The same things were measured in two ways. Each way mixes the same 3 hidden numbers, adds some noise and spreads widely along 3 directions of its own, which tell nothing about the thing.
(in the rows, 128 means zero)
Some things both ways: the first way, then the second way.
[ 96 113 164 125 124 153 170 118  86 138  61 154 124 105 136]
[ 99 212 116 133 100  76  73 116 171 113 114  87 109 146]

[114 168 112 156 148  80 136 170 131 109  86 148 108  99 136]
[ 71 166  82  89 144 194  89  77 163 103  98 155 173  85]

[130 143 111 149 140  82 115 151 137 107 138 138 114 118 127]
[ 84 136  75 101 172 179 104  74 156 141  97 163 144  98]

[126  94 158 113 112 129 135  90  94 115 161 122 123 145 120]
[124 157 114 174  95  88  91 118 141 155  71 135  88 126]

[107 123 165 117 120 166 175 122 107 161  99 135 122 124 169]
[181 185 106 114 144  94 108 123 185  87  93  84  77 132]

[145  75 114 109 108 125 115 113 128 112 173 169 140 137 110]
[ 76 161 110 129 131  91 104 119 154 163 136  87  96  90]

[121 160 146 143 135  93 140 138 122 123 142 109 108 132 160]
[124 152  97 106 177 181  95  91 132 131  83 174 111 115]

[145 172  93 156 148  63 110 167 155 110 164 131 111 124 144]
[ 64 137 116  95 135 201  70  95 137 151 124 165 147  53]

[120 152 136 146 128  76 141 138 115 100 127 127 117 119 139]
[ 76 143  81 158  98 163  93  81 159 109  65 182 190  95]

[140 130 122 126 143  82  95 114 126  89 214  99  78 168  96]
[ 50 147 113 172 109 145  88 102 127 176  79 166 138 112]

[121 104 162 113 142 198 112  92 107 175 116  89 134 147 141]
[118 201 114 160  95  58 107 119 173 115  92  76 107 138]

[129  77 169 110  99 159 140  84  95 141 146 126 163 137 145]
[162 149 122 177 106  71 106 139 166 151  72  94  62 104]

[117 114 146 127 125 181 148 128 117 180  71 145 164 105 175]
[148 184 103 118 128  85 116 122 187  90 122  53 122  95]

[132 107 127 122 123 159 127 132 134 160 109 152 166 113 161]
[104 171 122 120 118  89  97 129 175 129 131  64 120  82]

[113 150 180 127 133 126 149 103  95 133 159  67  91 162 155]
[130 173  35 137 152 151 132  44 186  83  31 161 160 168]

[120 145 180 137 115  89 152 104  93 108 157  84 121 143 161]
[ 84 175 102 163 110 135  71  78 143 137  67 172 141 145]

Other things, the second way, with their names:
J41: [141 154 122  99 117 108 101 140 192 105 134  76 122  53]
J791: [118 196 108 152 143  73 112 116 155 170  99  80  57 158]
J222: [116 144  87 153 135 128 113 103 153 132  71 152 100 118]
J232: [121 177  93 155 150 106 108  86 146 148  58 145  75 164]
J756: [ 87 178  86 173 116 131 102  73 153 132  63 169 136 153]
J76: [137 178 115 153 118  51 104 129 169 142  87  74  79 137]
J864: [119 185 109 123 131  96  95 118 181 119 122  75 105 124]
J798: [116 181 156  96 108  91  62 144 161 142 158  70  75  61]
J161: [133 149 110 138 132 105 108 122 175 125  91 108 114  93]
J250: [ 72 144 140 141  85  87  85 142 159 156 128  76 112  61]
J594: [ 92 147  87 151  98 128 102  94 176 117  85 127 167 102]
J567: [163 196 109 117 154 103 105  98 169 109  93  88  82 150]
J283: [ 95 169 113 127 125 108  90 117 154 150 131 103  87 101]
J12: [ 72 162  78 169 106 122 105  65 150 140  56 177 142 132]
J866: [150 145 118 107 100 102 101 149 187  97 122  60 125  44]
J96: [122 175 118 149 122 108  96 121 152 141  83 124  89 127]
J85: [ 68 142  74 150 111 141 116  85 156 143  76 164 157 109]
J306: [ 52 132 117 113 119 108  86 140 150 185 152  81 108  45]
J596: [110 161 113  89 140 130  96 121 165 130 134  93 108  70]
J885: [105 181 107 136 120 124  85  97 156 123  98 137 111 130]
J297: [102 161 109 147 119  97 102 131 156 157  97 110  94 101]
J569: [104 159 104  96 149 152  91  93 163 115 112 126 149  89]
J154: [  9 132 136 129 101 173  57 115 124 181 124 165 155  62]
J330: [136 147  83  93 141 149 115 102 187  83 100 117 147  80]
J893: [140 174 108 131 134  80 114 131 165 136 113  63  71 103]
J32: [ 93 143 121 139 114 126  80 131 146 164 112 125 102  79]
J612: [ 94 157 117  99 101 154  74 114 153 109 125 133 150  73]
J852: [141 165 101 144 114  73 125 138 166 125  87  88  85  99]
J653: [ 84 153 118 169 109 128  82 104 131 174  70 167  89 124]
J560: [116 159  84 104 160 154 109 108 171 111 102 111 131  93]
J695: [ 63 149 117 105 128 146  84 112 156 148 130 127 145  67]
J518: [107 108  89 121 134 162 112 114 152 134  73 165 145  42]
J873: [167 180 104 120 184 135  97 105 135 154  79 143  32 151]
J365: [124 184  88 115 144 113  96 106 168 102 106 105 110 124]
J137: [112 134  92 119 143 100 115 123 169 150 120  81  98  87]
J912: [153 185 109 103 147 118 102 116 162 113 103 107  83 121]
J356: [131 155 105 118 164 120 111 111 160 135 104 103  63 103]
J435: [106 131 115 106 122 133  94 151 157 140 144  94 116  21]
J921: [ 71 134 134 128 105 102  98 142 164 160 141  78 120  36]
J281: [ 12 147 107 126 110 161  82  84 156 162 114 157 164  74]
J342: [115 122 132 113 112 124  95 165 160 149 137 100 113  17]
J447: [ 27 156 100 160  96 153  84  77 148 159  77 177 156 108]
J191: [ 79 143 127 128 109  94  82 149 148 159 133  81 114  58]
J690: [ 94 189 110 144  96  89  93 110 169 117 113  91 145 125]
J122: [133 199 103 145 126  75 104 105 180 118  88  91  93 161]
J467: [101 178 105 201  85 102  85  82 145 142  51 164 106 145]
J782: [111 173 101 185 109  90 104 102 151 143  60 133 101 143]
J217: [ 93 160 121 177 101  97  98 123 137 157  63 150  93 122]
J353: [ 80 136 118 112 113 162  75 108 151 134 100 158 158  59]
J288: [100 124 126 154 102 105  88 146 154 166  94 122 102  63]
J114: [ 69 126 101  95 114 171  94 105 172 103 122 142 200  35]
J786: [ 99 178  99 147 135 117  94  87 153 135  89 132 104 140]
J925: [177 176 113 123 147  84 113 125 169  98  96  67  74 111]

Some of these things the first way, each followed by its name:
[143  90 133 113 108 115 127 103 116 112 188 142 129 150 122]
J297
[120 141 156 133 136 126 140 119 107 130 119 100 117 134 149]
J885
[121  75 164 105 117 187 125  86  93 153 118 122 145 138 128]
J76
[127 134 118 137 137 137 126 146 140 150 107 149 144 112 156]
J596
[147 116 122 128 122 108 115 123 134 120 183 124 135 145 141]
J32
[118 148 119 142 144 130 140 159 133 146  68 156 127  98 150]
J330
[136 164 128 152 128  74 127 148 136 127 144 118 146 119 177]
J353
[140  82 103 109 130 153  94 120 139 130 158 167 125 135  97]
J137
[122 116 158 123 118 119 141 105  99 116 145 118 119 138 133]
J786
[137 169  88 156 154  83 114 179 166 130 120 154 125 103 153]
J114
[146  93 126 122 103 104 120 111 124 110 173 150 161 130 131]
J288
[131  78 143 115 125 187 116 104 111 160 107 133 162 125 134]
J893
[129 127 138 133 126 112 136 128 120 121 142 130 127 132 141]
J594
[154 142  87 147 160  70  66 150 154  94 174 121 108 136  99]
J154
[127  64 164  96  95 159 143  76  89 127 161 134 141 150 124]
J791
[119 125 183 142 137 137 115  93  86 131 108  65 132 137 139]
J756
[144 132 155 136 120  95 110 106 120 126 184  82 153 148 166]
J85
[125 107 149 111 133 187 132 114 118 170 123 120 121 140 148]
J925
[ 97 116 163 126 133 172 160 121  93 156  47 139 123 106 143]
J567
[143 130  95 141 143  68  98 145 144  88 173 147 101 135 103]
J281
[110 108 191 123 108 119 146  81  71 105 142  95 124 146 132]
J467
[108  92 166 104 105 148 177  96  86 125 124 156 109 137 127]
J122
[138 127 155 137 108  67 125 108 106  94 181 104 136 141 145]
J447
[163  88  87 116 109  97 104 132 158 111 218 180 148 139 124]
J306
[124 151 128 148 134 110 136 151 129 139  91 136 144 105 161]
J569
[134 105 131 116 118 122 131 118 122 124 166 145 128 137 130]
J283
